The first 4 rows are patterns. Each new row is the sum of 2 different patterns, raised or lowered, with some noise. Before adding, each is slid sideways (what falls off one end comes back at the other), maybe read backwards, and multiplied by a number that may be negative. Names go in the order of the patterns.
In the rows, 128 means zero.
Some rows, each with the names of its patterns after it:
[135 118 103 127 150 121 124 130 142 157 142 130 116 126 106 132 101 100
 119 116 129 127 134 142 121 127 110 138 118]	J305
[129 161 108 140 102 161 126 117 140  96 150 117 120 129 131 125 117  84
  95  99 136 128 158 164 170 156 141 124 117]	J913
[130 144 117 139 124 147 165 125 151 145 120 180 143 144 117 139 120 152
 159 116 142 115 107  97 104  93 122 126 128]	J513
[114 139 148 127 137 113  92 143 136 149 135 132 174  85 135 131 100 139
  93 138 151 117 160 156 136 118 138 136 116]	J87

New rows. What belongs after each?
[143 173 166 185 145 160 150 186 200 159 165 137 141 120 140 107 130 148
 146 159 167 152 174 145 170 166 160 165 173]	J305 J513
[141 120 143 119  94  88 117 115 114 114 140  85 143 150 148 127 131 138
 158 120 111 137 126 127 119 165 157 163 158]	J913 J87
[152 157 125 133 115 128 140 145 122 167 168 170 140 124 128 141 156 151
 145 160 156 173 148 130 157 134 148 109 147]	J305 J913
[142 118 140 131 160 100 122 152 106 155 132 127 149 143 155 130 126 125
 141 100  89  95 119 112 145 106 152 141 131]	J305 J513
[136 183 186 116 177 139 147 196 125 206 152 166 164 177 190 107 149 150
 137 152 141 114 137 159 162 143 169 170 191]	J513 J87
[110 144  88 134 118 138 123 128 126 125 107 107 102 127 126 142 167 144
 138 133 112 117 128 166 120 138 101 145 133]	J305 J913
[ 74 122 128 144 125 100 175  79 144 101 104 138  83 150 123 119 153 144
 121 114 136 161 135 134 126 141  98 105  78]	J913 J87
[ 85 129 108 135 135 122 151  81 113 126  90 130  74 117 136 103 151 141
 137 125 119 137 105 108 120 123  95 111  96]	J305 J87
[122 107 172 132 137 125 148 162 176 177 190 160 167 130 123  90 138 109
 126 145 125 134 147  99 110 137 126 151 116]	J913 J513
[134 126 203 137 156 147 128 123  90  99 139 138 155 152 139 120 155 146
 142 174 158 184 142 151 189 121 158 105 151]	J513 J87
[ 99 110  98  80 141 131 113 127 102 152  60  92  70  56 106  69 113 102
  92 152 136  98  98  98 122  91  93  99 111]	J305 J87
[158 124 169  99 108 134 143 171 173 148 148 137 147 100 110 118 148 121
 152 142  97 131 123 109 144  84 168 163 117]	J913 J87
[162 175 146 160 135 150 122 126 138 115 132 147 109 138 140 171 137 156
 120 134 156 145 154 152 175 186 176 152 151]	J305 J513
[198 168 134 136 148 137 179 115 155 124 184 151 135 156 113 156 113 117
 156 127 144 129 117 134 154 166 150 166 170]	J305 J913
[214 158 187 151 145 215 113 135 142 145 139 148 175 168 141 171 143 144
 171 156 143 124 144 157 111 126 157 140 157]	J305 J87
[ 74  68  90 130  83 111 103 122 102  68 135  94 101 128  73 146  81  87
 110  51  94  87 119  66  90 117 114  78  69]	J913 J87
[123 143 117 103 143 119 150 129 142 154 129 162 100 143 114 110 128 121
 146 153 144 115 129 116  88 103  74  94 121]	J913 J513
[188 134 180 156 136 175 125 181 148 157 169 168 158 161 133 124 121 160
 135 191 170 182 165 154 161 160 176 184 132]	J305 J913
[142 114 147 149 146 135 144 132 178 156 162 140 142 131 144 127 129 162
 155 143 143 129 114 145 117 101 130 111 131]	J305 J513
[100 139 105 112 177  96 162 119 119 192  68 135 106 137 119 105 157 151
 141 160 139 138 141 143  99  95 101 110 100]	J913 J87
[113  78 106 114  79 128 105 118 104 107  93 116 110 141 118 119 100 102
  91  82  87 102  89 121 109 110  75 109  72]	J305 J913
[159 187 146 127 166 115 110 149 159 151 135 170 160 147 150 153 127 169
 186 136 133 110 134 146 120 193 161 145 202]	J305 J87
[ 73 106 122 118 134 124 139 119 131 119 164 141 158 137 121 118 158  97
 106 136 133 163 131 116  77 136 101 114 110]	J305 J513
[129 154  86 126 108 109 136 146 129 112 147 158 106 158 161 131 172 108
 144 152 121 148 164 127 127 130 107 125 101]	J513 J87
[181 112 156 127 163 179 125 192 144 156 150 162 142 100 133 149 151 167
 168 149 136 156 146 149 150 179 172 123 170]	J305 J87
[117  86 143 108 166 171 136 155 157 102  78  91 116 106 109 133 132 110
 150  78  92 125 127 172 105 135 150 106 129]	J913 J87
[105 128 139  87 137 123 122 150 130 119 108 147 101 108 143 103 117  85
  58  63  81  89 105 128 107 138 151 107 128]	J305 J513
[ 80 148 114 118 160  92 165 140 119 154 128 139  83 100 102  98 111 116
  95 123 120 161 131 124 158 147 123 157 182]	J513 J87
[131 144 102 100  63  67  50  81  62  70  96  79  71 108  95 128  71  95
  85  99 111  87  94  78  98 113  89 103 129]	J305 J913
[115 143  95  77  59 127 105 117 156 109 143 138  93 172  71 120 148  90
 129  95 181 139 108 120 112 135 171 162 138]	J913 J87
[145 109  99  92 153 113 111 135 112 140 147 122 129 116 113 130 107 115
 151 136 157 142 146 128 137 104  99 146 114]	J305 J513
[160 108 152  88 140 145 152 146 114 150 130 150 135 129 141 157 163 149
 115 124  90  68  71  75  97 119 146 112 116]	J913 J513
[171 166 160 148 122 156 125 143 142 146 147 140 152 107 134 139 130 147
 111 111 134 136 160 136 160 139 171 168 177]	J305 J513
